The same things were measured in two ways. Each way mixes the same 10 hidden numbers, adds some noise and spreads widely along 6 directions of its own, which tell nothing about the thing.
In the rows, zero is written as 128.
Some things both ways: the first way, then the second way.
[135  80 139 128 112 107  64 124 118  86 174  78  79 164 175  98 129 185
 133]
[119 138 126  97 115 115  95 119 161 126 115 153 114 140 108 126 128 137
 112 139 134 139 152 101 150 107]

[105 112 161 133 157 132 153 103 133 120 136 117 108  97  94 137 100 165
 143]
[162 135 130 111 108 135 113 177 122 136 197 138 166 124  94 140 145 119
 134 131 134 141 120 135 148 138]

[138 124 137 124 168 150 133 137 153 133 137 154  68  98 127 124 157 128
 132]
[137 137 174 145 120 162 112 127 121 149 140 150 129 135 134 133 105 164
 109 145 135 150 122 155 138 137]

[111 137 130 154 161 131 145 145 135 168 106 163 154 103 121 119 133 162
  81]
[ 99 129 142 105 142 162 107 107 129 143  88 126  62 133 139  93 101 137
 136 171 104 133 148 131 122  98]

[129 133 132 141 130 130 157 143 129 132 139 123 130 156 146 124 146 126
 120]
[134 102 119  86 139 105 114 128 114 101 111 134 112  95 119 121 134 105
 157 104 126 121 127  84 149  81]

[163 150 123 132 145 166 114 152 170 128 164 139 167 118 145  85 252  88
 124]
[133 132 169 137 140 150 122 138 123 133 128 163 131 129 133 132 107 156
 119 132 121 152 130 129 151 125]

[129  80 160 125 128 113  90 129 120 132 135  94  75 114 118 125  81 172
 117]
[146 130 123 142 130 135 134 156 117 137 163 157 173 123 130 139 128 131
 141 139 130 133 135 128 144 134]

[ 94 103 194 145 196 124 141 108 136 164 118 159  62 177  90 161 139 157
  62]
[148 128 125 150 108 158 109 139 115 161 183 142 147 122 137 167 129 158
 138 141 116 132 129 156 120 135]

[126 130 133 148 116 113 109 115 106 123 120 108 166 118 119 136 100 150
  95]
[116 130 136 141 130 121 124 159 126 124 156 120 146 148 100 139 149 126
 138 134 124 123 156 113 135 144]

[130  93 111 135 107 111  86 140 120 143 129 108 159 152 102 114 103 135
 119]
[132 139 109  82 116 134 138 148 126 168 114 130 131 106 132 133 118 117
 154 145  96 121 119 100 131 115]

[117  96 180 132 155 138 133 128 125 144 137 108 100 143 124 137 132 159
 117]
[143 103 153 106 153 147 103 143 142 115 160 132 127 128 110 125 122 109
 139 110 141 122 155 116 157 100]

[132 152 148 127 117 147 138 155 159 124 144 139 141 101 144  98 170 145
 175]
[138 150 112 129  98 139 105 109 110 128 106 105 123 130 135 127 113  93
 164 163 110 127 104 150 100 124]

[ 97 124 206 153 143 144 125  98 111 150 126 145 172 215 142 150 161 145
  55]
[124 148 126 148 119 154 101 137 124 105 131  92 105 169 108 144 131 104
 162 152 103 125 133 151  98 138]

[112 133 169 127 141 141 133  79 123  97 160 133 116 141 142 132 158 176
 116]
[121 154 114 144  89  94 107 131 111 103 121 119 148 142  91 122 155 108
 141 126 100 136 108 123 115 148]

[131  96 128 127 102 124  89 136 137 100 113  88  64  90 105 125  47 148
 188]
[110 155 123 102 117 144 116 139 144 156 112 138 134 116 129 130 121 106
 173 134 122 115 140  66 139 122]

[122 100 149 134 143 147 117 117 138 148 130 125 104 132 106 133 128 142
 120]
[121 131 144 106 135 163 105 161 138 136 156 175 124 125 106 109 129 130
 137 127 116 150 147 103 162 128]

[143 117  94 120 125 120 140 133 150 108 172  91  92 104 147 107 144 106
 171]
[153 128 130 129 113  76 126 146  98 128 189 111 187 113 114 132 153 138
 123 110 169 142 103 113 155 124]

[144 146 148 144 169 148 148 141 154 154 121 158 124  56  68 133 149 148
 105]
[114 173 155 148 111 136 117 128 134 159 128 106 162 147 132 141 115 126
 150 165 104 141 130 118 126 140]

[141 163 113 140 141 136 159 125 151 116 145 140 152  87 104 122 162 113
 134]
[130  96 165  96 141 115 126 111 138 145 102 150 139  94 130 114 106 129
 112 116 137 109 149 100 160  96]

[131 116 144 116 147 134 153 114 159 134 170 132  96 104 103 117 151 125
 144]
[137 139 146  91 128 123 108 129 161 144 140 151 150 128 116  97 112 124
 104 146 151 140 146 111 169 101]

[100 134 160 115 145 151 166  84 141 105 141 135 107 130 116 138 139 130
 156]
[137 112 105 115 126 158 119 107 137 154 108 166 122 131 146 119  97 123
 123 151  88 130 139 158 123 124]

[125  81 102 135 133 103 108 112 110 113 140  89  74 127 126 141  66 144
 132]
[ 96 128 164  86 138 115 114 127 148 151 120 109 107 127 109 103 128 139
 116 127 137 125 156  78 157 103]

[129 137 107 135 132 124 134 128 111 170 112 154 185 130 135 139 128  95
  74]
[151  90 144 126 146 135 160 139  99 145 126 138 132 119 138 129 107 147
 103 121 145 112 123 159 130 138]

[136  78 163 126 148 122 123 121 119 120 181  85  83 142 138 119 133 173
 123]
[110 132 145 100 150 117 113 150 121 107 125 123 114 121 103  94 139 112
 154 146  88 149 144  93 156  89]

[160 106 106 113 117 125 157 135 120 158 157 124  78 141 102 153 107 107
 136]
[136 140 115 117 111 106 122 122 131 159 145 116 174 142 132 141 122 120
 127 157 100 156 123 133 139 132]

[106  99 121 148 164 121 108 120 129 121 144  94 137 108 128 107 141 192
 123]
[100 132 149  97 128 130 100 118 135 152 136  83  91 140 113 107 129 135
 128 145 109 134 141 116 130 107]

[ 99 163 127 130 162 147 169 108 127 165  82 186 156 139  97 155 155 104
  83]
[125 113  71  99 124 154 126 137 149 159 126 193 110 141 135 149 122 152
 120 119  97 131 148 119 131 140]

[120 150 106 110 132 144 162  88 138  79 148  98 151  76 131 115 152 102
 178]
[136 123 132 165 133  87 150 126  84 126 144  77 178 135 132 124 136 125
 133 115 117 120 102 145 117 134]

Other things, the second way, with their names:
J_983: [115 131 111 116 133 173 120 141 119 141 123 136  84 150 129 118 116 123
 147 159 107 138 137 142 116 141]
J_549: [120 129 115 128 117 149 102 149 118 124 168 140 111 160  99 123 145 130
 129 132 114 159 132 143 130 158]
J_510: [118 127 135 130 143 125 127 156  87  87 108 109  91 118 110 123 144 119
 173 138 109 117 128 110 119 104]
J_413: [143 134 183 123 124 126 114 156 110 112 142 112 127 125  97 137 131 133
 129 142 141 139 122 131 143 122]
J_852: [132 139  99 136 119 115 133 153 123 121 139 150 140 150 120 159 142 149
 131 125 136 135 130 114 132 145]
J_88: [127  88 139 126 151 152 117 149 114 107 148 164 105 129 107 118 135 137
 125  97 116 129 146 134 142 132]
J_765: [113 162 164 176 140 129 130 139 118 120 135  92 138 173 121 120 126 154
 123 138 115 136 125 143 118 135]
J_275: [126 119 124 123 135 133 125 118 106 116 100 140 115 115 135  96 116 113
 147 113 126 119 114 116 127 116]
J_665: [130 113 145 130 149 149 141 153  78 127 129 116 101 106 138 129 123 143
 163 125 110 123 113 125 122 115]
J_59: [120 107 138 137 127 133 124 124 125 138 118 172 161 111 122 119 122 114
 132 128  95 122 154 118 143 140]
J_57: [135 112 169 128 131 126 123 134 112 112 118  96 126 115  99 111 128 105
 138 115 130  86 131 133 120 113]
J_274: [115 126 126 140 105 111 137 128  85 150 117 103 157  87 125 115 139 103
 170 144  99  95 123 111 108 132]
J_777: [135 113 183 132 127 133 106 134 125 119 137 124 121 131  98 140 127 144
 110 125 129 125 141 143 137 125]
J_58: [130 137 151 111 114 119 118 128 128 120  97  98 123 127 109 137 122 100
 147 128 136 102 123 109 121 122]
J_800: [116 139 118 138 137 123 136 170 130 122 154 143 148 168 103 142 147 136
 129 122 107 152 143 110 144 160]
J_618: [126 120 155 113 139 116 120 117 103 110  94 107 104 102 128 102 117 118
 149 128 132 113 117 111 131  85]
J_262: [111 140 112 125 119 131 134 112 141 174 103 107 128 151 148 153 109 137
 131 167 109 114 148 129 109 135]
J_216: [134 114 139 141 159 162 116 127 148 144 164 129 127 174 139 140 106 149
 110 132 119 142 157 163 137 127]
J_696: [126 151 137 115 124 117 141 153  93 126 106 146 132  98 128 106 129 139
 152 124 122 136  95  86 143 112]
J_92: [133 118 124 122 139 116 126 152 138 119 153 173 143 142 106 116 136 149
  98 118 160 134 154 116 161 130]
J_220: [112  84 149 102 158 145  99 108 162 144 138 127 106 135 122 129 115 127
 120 133 114 112 195 120 148  98]
J_874: [129 152 118 173 127 123 139 158  93 122 152 117 159 157 129 158 142 147
 153 137  83 157 108 139 117 152]
J_950: [122 106  98 138 114 144 143 159 102 162 153 158 140 113 118 145 147 145
 140 132  73 110 144 138 111 159]
J_562: [104 149 114 100 118 128  98 102 150 123  76 171 106 125 132 100 114 123
 141 119 107 143 126  77 146 101]
J_277: [146 163 120 130  98 146  92 136 141 128 151 155 144 157 118 148 121 129
 131 154 122 170 117 144 137 140]
J_467: [107 164 119 130 109 115 126 143 123 125 108  82 133 164 103 137 141  97
 161 140  78 130 118 111 107 151]
J_452: [126 162 137 157 112 122 131 178 113 112 157 114 148 158  91 151 155 137
 142 138 137 129 129 121 122 161]
J_882: [121  81 139 143 168 132 154 145  92 120 118 154 125 112 133 125 124 140
 136 135  87 120 157 135 135 122]
J_102: [ 90 155 177 115 125 138  85 136 134 118 125 107  79 141  93 103 139 143
 136 142 122 142 145  94 141 107]

Some of these things the first way, each followed by its name:
[118 109 156  96 158 143 123  87 125 105 137 125  89 124 132 129 143 119
 125]  J_765
[137 140 115 143 128 122 101 142 112  94 125 116 160  84 139 103 126 189
 133]  J_777
[153 145 130 126 128 153 155 168 143 187 120 186 119 136 113 130 163 117
 105]  J_277
[127 118 144 119 148 140 119 140 111 164 120 139 113 138 151 138 155 150
 102]  J_88
[120 115 149 108 140 120 153  90 123 126 145 134  63 145 142 156 110 100
 115]  J_92
[115 136 148 128 155 135 168 119 147  98 145 129  96 105 143 119 135 130
 156]  J_618
[132 144 135 119 142 133 132 121 142  81 144 113 102 100 165 113 158 109
 153]  J_852
[124 116 145 124 178 141 139 123 154 117 137 138  74  68 120 111 136 145
 130]  J_696
[ 98 123 157 151 174 144 158 101 135 136 120 138 138 169 132 146 146  93
  84]  J_665
[144 136 137 121  96 135 140  96 125 123 143 136  99 156 102 166 112 101
 134]  J_59
[128 123 139 129 147 145 129  91 112 109 133 105 138 105 134 138 136 130
 109]  J_800
[150 120 134 144 139 119 142 149 111 142 133 143 110 124 130 141  99 142
  99]  J_413
[139 112 140 117 126 109  81 138 112  82 128  92  89  52 151 111  81 184
 160]  J_452
[156 113 115 126  80 111  69 166 108 113 133 102 134 125 158 108  97 155
 157]  J_58
